Every row belongs to one group in each of 3 separate groupings. Each group adds its own fixed numbers to the row, and there is some noise. The rows also spread widely along 10 directions, which tell nothing about the answers.
Known rows, each followed by its group in each grouping:
[-12  -9   8  -6 -11   7  -7   0   2 -14  -3   3 -10  17   3  -5  10   2
   6   1  -4  11   9   2  -6] | J_538 (1) T
[ -7  -7   7   4  10  11 -35  -9  -7   4 -21  19 -13  21   8  -7  23  -6
  11  -2 -13   6 -17   0  14] | J_538 (0) D
[  3   2  -2   9  -6   2   9   2 -10 -18  -4  -1 -10  -4   3 -10   8 -14
  -6 -20   7   0  -2  -1   3] | J_879 (0) T
[ -2  -7  17   1   5  10   7 -12   4 -10  17 -11   5  -6  12 -22  -4  14
  -2 -16 -25   6   0  20  -7] | J_387 (2) P
[ -9  10   8   8  10   0  -3  14   8  -9  -8  -2   4  16   4  -9 -13   5
 -10   4 -21  10  13 -14   5] | J_879 (1) N
[ -2  13  -1 -10  18   4 -25  -3  14   8  -1  -4   8   7  -8  -7 -22  10
  -9   3 -11  12  11 -13   8] | J_387 (2) N
[  9   2  -2  16   3   8  10 -18 -13   8  -8 -19 -11 -10 -24  -6  -3  -4
  -3   3  -2  -4 -10   1  18] | J_756 (1) D
[ -3   5 -10  17  -3  -3  -2  12 -10  -7  -8   7 -10  20  -4 -16  10 -14
  -2 -14  16   5   5  -9   2] | J_756 (0) X
[  2  10 -15   4  11  -3   7  10  -1 -13   1  17   2  -6  18  -3  -2  -9
 -14 -31  17   6   0  -5  -2] | J_879 (1) P
[-17 -20   2 -11 -21   3  10 -13   7  -5   4  -2 -17  11  -6  10  12   5
  11  21  11   2   9   4 -11] | J_538 (1) X
[-24 -10 -18  12  13  -9  15  -2  14  15   8   1 -10  25  -2  -2  -2   4
  -3   0   3  -4  12  -9 -11] | J_538 (1) P
[-15 -19   9   2  -7   2 -12  -3 -11  13  -3   0   2   1  27   6  -2   1
  -8  11  -9  -5  22  -6   7] | J_387 (1) P
[ -5   1   1  -1  18   4  -5  -8   7   2  -2   4   4  -5   9   6 -11   8
  -4   3  -9  -3   0  -6  10] | J_538 (1) D
[-17  -6  17  -3  10  13   2  -6  15 -16   5  -7   6   8   6  -9  -5  14
  -3   3 -34  12   5   9  -9] | J_879 (1) T
[ -6 -15  -6  -3  12   7  -1 -13  14  -3  12  10 -10  18  -3 -11  12   4
  11 -10  13  12 -10   9 -12] | J_538 (0) X
[  5   4   3  -2 -18  -5  23   0  -7 -15   5 -16  -5 -20  -1  -3 -13   2
  -9   3  10  -5  15 -10   5] | J_756 (2) D
[-10 -13   9   8 -13   1  25  -6   2 -15   2  -4 -21  17  -1 -10  20   5
  12   1  -5   4   0  12 -11] | J_538 (1) P
[  0  -3  16 -10  -4  15 -16  -6  -1 -14   8  -1   3   0  12 -21  -7   2
   0 -15 -11  25   1  11  -1] | J_879 (1) D
[-10  10 -10  -4 -15 -12  18  14   6 -12  11 -11  -6  -3   5  -4 -21  -3
 -14  -2  11   0  27 -24  -6] | J_879 (2) D
[-13 -20   3   4  19   9 -12  -3   9   0   8  15   2  20  17 -10   5   8
   4 -10  -6  10  -3   4 -10] | J_538 (1) X
[-10  -3  13 -20 -12   9  -3  -4   7 -23 -10  10  -4   1  11  15  11   8
   5  19  -4  11   3   6  -6] | J_879 (1) X
[  3   1  -7  -8  11   5   6 -14   5 -13 -12  20 -14   2  -3   7  28   1
   9  -6  17   9 -20  11  -2] | J_756 (0) P
[  0   1 -14   4   8   1  -5   0  -4  10   3   3   0  -4   7  -6 -13  -7
 -12 -15  14   0   6  -7   6] | J_387 (1) D
[ -8  11   0  -8   3   8  -4   1  11 -20 -10   7  -5  16 -13  -5   6   7
   1   0  -2  22   2   2  -7] | J_756 (1) T
[ -9  -5  -8 -14  -7   4 -14 -27  -1  14  -2  -4  -7 -11  -7  13   0  -5
  -2  10   7   1   5   1  11] | J_879 (0) P

New rows, each followed by its group in each grouping:
[-21  -7  -5  -8 -47  -3  13 -10  -3  -2  11 -20 -20   3 -12  -3   1 -11
   0  10  11   6  30   6 -10] | J_879 (1) P
[-10 -20  11  26   8   1  25 -14  -5   7   1 -17  -6  -2   7  -1   2   9
  -2  10 -25 -19   3   1   7] | J_538 (1) P
[  0 -17   3  -7 -13   5 -19  -7 -16   0  -2  11  -6   1  15  -6  13 -11
   3 -10  20  12   7   0   4] | J_756 (0) P
[-10 -15   9 -17  -3   6 -18   5   0 -12  -4  19  -3   7  33   0   6   1
   0  -2   4  16   6  -5  -6] | J_879 (1) D
[-14 -15 -10  18 -15  -6  32  -4  -5 -10  16  -5 -19   5   8 -19  16 -14
  -1 -28  12  -3   6  12 -16] | J_879 (0) P
[-14  -6 -10   0  -6  -2   5   0  -2  -1 -10   7 -16   7   7   8   9  -9
  -4   3  12  -3   4  -9  -2] | J_879 (1) D
[  3   0   7  -5   9   5  -7  -7  -2  -2  -6  -4  12 -23  12  12 -18   3
 -15   8 -10  -3   7  -8  17] | J_879 (1) N
[-10   4  -4 -20 -24  -2   2  -8  -1 -11 -10   7 -12 -10   7  19  14  -2
   0  11   8  -5  12   3  -2] | J_387 (2) P
[ 11   9 -10 -13  17   0   7 -13  12   0  10  -7   4 -13 -15   2 -20  14
  -9   0  15  11   1 -11   2] | J_756 (2) P
[ -1  11   7  -8   6  11  -8  -4  10 -14  -4  -3   2   6 -12  -3  -9  10
   1   3 -13  12   3  -1   5] | J_538 (1) T
[  4  -3  14 -14 -20   3  11  13   3 -29  12   6  -4   6  20 -16   0   5
   3 -16  15  23  17   6 -16] | J_387 (1) P
[ -4  13 -10 -10 -19  -3 -15   1  -5  -5  -5   2 -12  -3  -4   0  -2 -10
  -1  -3  12   2  12 -12   7] | J_538 (2) D
[  6   2  33  10 -20   6   5  18 -11 -28 -12 -10 -16  21   4 -25   6   0
   5   1 -16  19   3  -8   4] | J_879 (1) D
[ 14  14   3 -13  -7   1   3  -9  -3 -10  -2 -10  -4 -26  -6  10 -16   5
  -4  10   8  -5   2 -13  18] | J_538 (2) D
[  6 -11  15  15  -1   8  -3   0 -17  -7 -11  -8  -5   1   6  -6   3  -2
  -2   0 -11  -5  -1  -7  16] | J_538 (1) T
[  1  -2  14  -5 -16  -2   0  -4  -7  -1  -2 -19  -7  -2  -4  -2 -10   5
  -6  18  -7   4  14 -18  10] | J_879 (2) P
[ -1  11  15  10  -8   2  15   7   1 -24 -10  -3 -12  12  -4  -9   8   6
   6   2 -15   4   1   2   2] | J_538 (1) P
[  2  -7   2   8   8  -4  -5   4  -9   6 -13  -2 -11  12   5  -1   4   0
  -7   8   0   0  -3 -25  10] | J_879 (2) P
[-11   6  -2   1 -31  -4   6   8 -13 -14  -5  -1  -4  -4   8  -1   4 -12
  -7  -4   8   2  27  -1   1] | J_756 (1) P
[ -6  -7  11  -2  -3   2  28 -11   5 -15  -9  -4 -20   0   2   8  16  12
   6  16  -9 -11 -11   5  -5] | J_387 (2) D
[ 19 -10  14   8  17   7   1 -11 -11   1 -11   0  -3  -8   6   5   1   8
   0   7  -1  -3 -16  -9  19] | J_538 (1) P
[-11   8 -11  27 -24  -8  27   7 -17  -5   3 -16 -10   2  -8 -18   1 -17
 -12 -15   2  -7  23   2   1] | J_756 (1) P
[-13   5  -2 -14  -2  14 -15 -13   9 -17   8   6   4  -5   4 -12   2  -5
  -2 -24 -11  16   4  21  -7] | J_879 (0) T
[-12  -8  -5  -9 -17   3   9 -14  -2  -8  -6   4 -16 -10   7  13  14  -8
   1   6   7  -4   1   7  -2] | J_879 (1) D
[  7   3   9  -9  -2  10   1 -24   3  -8  -1 -15  -6 -15 -17  -2  -3   3
   3   5  -5   7  -7  10  13] | J_879 (0) N
[-11  -8 -15  16  12 -10   6   2  -1  19  -2  -2  -6  13   2   5  -7  -1
 -10   7   7 -10  13 -24   6] | J_538 (1) P
[-12 -11   5  -3   2  15  -5 -18   0  -3   4  -5   6  -7   2  -4   1   5
  -4  -2 -14   7   6  15  -1] | J_756 (1) T
[ -3   7  10  -7 -22   2   6  14   4 -26   1  -3 -17  21  -3 -20   1  -1
   5  -4   6  25   8  -3 -10] | J_879 (1) D
[ -8 -14 -14  -2   2  -3  16 -15   4  14  10  -7  -8  -7   0  11  -8   1
  -9   8  17  -3   8  -8  -1] | J_879 (1) P
[  2  -1   0  18   9   3 -22  10 -17   6 -12   0   2   9   5  -9  -7  -9
 -10  -9  -4  -1   8 -22  17] | J_538 (1) T
[-19  10 -27  -6  -3  -1 -11 -15   3  16  -5   3  -6  -7 -10  16  -8 -10
  -7   6   9 -10  12  -5  10] | J_538 (1) D
[ 11  -2   2  -9  -1   3 -15   6  -1   1   7  -2  -3  19  -8 -21 -12   4
  -1  -7  24  35  11 -16  -1] | J_756 (1) P
[ -8  -1  11   6  -5   3 -16  -4  -2  10   0 -21   0  12 -13 -14 -20   4
  -3  12 -19   8  21 -11  15] | J_538 (1) N
[ 17   5  -2   9   6   3 -10   6 -11  -1 -13  -1 -13   9 -13 -12  -1 -10
  -6 -10  14  13  -9 -15  16] | J_879 (1) N
[ -9 -20   6  28   3   3  -8  13 -22  -1 -12  13  -8  20  28 -21  20 -13
  -4 -19  -6   1   1  -5   2] | J_756 (1) D
[ 17   1  23   5   3   7 -17  18 -13 -22 -17  11   1  11  15 -18   5   1
  -1 -11  -2  22   0 -10  11] | J_756 (1) N
[-14  13   8 -16  12   4 -27   6  13 -17 -13  18   9   5  19   3  -1   7
  -7   2 -26  12   6  -7   2] | J_879 (2) N
[ 14  16   0  -6 -13   3   0   5 -11 -14  -5  -6   5 -18  -7   3 -14  -4
  -9   1  20   8  14 -10  13] | J_756 (1) X
[-18  -8  13 -11 -31   4 -18   0 -12 -12 -16   5 -15  10  11  -1  21  -6
   5  14  -8   6  15  -2   1] | J_756 (2) D
[-14 -15 -10   3  -8  -4  16 -11  -5   6  -2   1 -10 -12  14  18   4  -5
  -4   9  12 -21   8  -6   3] | J_538 (1) D
[  7  28 -17 -18  -5   4 -10  -5   0 -12  -8   3   5 -26 -12  18 -15  -6
 -10  -5  19   0   9  -7  16] | J_538 (1) T
[ -6  11  -3 -19 -39  -2   5  -2  -8 -19  10  -6  -1 -32  16   4 -14 -15
  -8  -9  16  -1  29   1   5] | J_879 (0) D
[-15   4  -2   0  -2   3  20  -2   7 -17   4  -6   3 -12   7   5  -7   1
 -12  -4 -11  -5  13   4  -5] | J_879 (1) T
[ -9  -8   2  22  16  -6  10  21   4   1  -9   6 -19  47   4 -20   6   3
   0  -2   0   8   0 -20  -8] | J_387 (1) D
[-15  -7 -18  10  -7  -8   6  10  -8   7  -2  -3  -4   8   3   2  -7 -10
 -15   1  19  -5  27 -23   0] | J_756 (1) T
[-11  -5   0 -17  -4   5  17 -12  19 -18  17   2   2 -10   5  10  -6  13
   3   6   7   3  10  13 -15] | J_538 (1) X
[ -6  -2  -2 -10 -19  -1  -6  13  -5 -19 -17  19 -16  17   7   3  21  -8
   5   2  24  16  12  -8  -4] | J_756 (1) N
[ -7 -18 -15  16  11  -7  -9   8 -12  10 -12  19 -13  16  24  -1  15 -19
  -9 -15  20  -7  -1 -20   6] | J_879 (0) N
[  0  -7  -3  15  14   4  19 -21  -2  13   4 -23  -1 -13 -11  -1 -14   2
 -10   3  -8 -18   2  -1  12] | J_387 (0) T
[-14   1  -4   2   7   0   6   4  17  -7  -1   5 -17  33  -9 -10   4   7
   8   2   0  12   1  -6 -11] | J_538 (1) D
[  4 -16  12  17 -13   4   0   6 -25   3  -1 -23   0  -8   9 -11 -15 -11
 -15  -2  -4  -5  18 -18  16] | J_879 (1) T
[-15  -7 -12  -4 -20   2  15 -29  -1   8  15 -16  -5 -26  -9  10  -6  -4
  -3   2   3 -13  16  18   2] | J_538 (1) P
[  4 -10  29  -4 -14  -1   0  18 -10 -16 -11  -1  -3  16  19  -3  -3  11
   0  20   2  16  21 -25   4] | J_756 (1) P
[-17 -11   1  13  28   8  -7 -21  10  11  -4   4  -9  19  -2 -10  12   5
   8  -1 -26  -3 -17   8   4] | J_538 (0) D
[-17 -25   1   7 -13  -4  15  -4  -2   3   5 -13 -17  11   4   1   6   0
  -1  19   1  -8  11 -11  -9] | J_879 (2) X
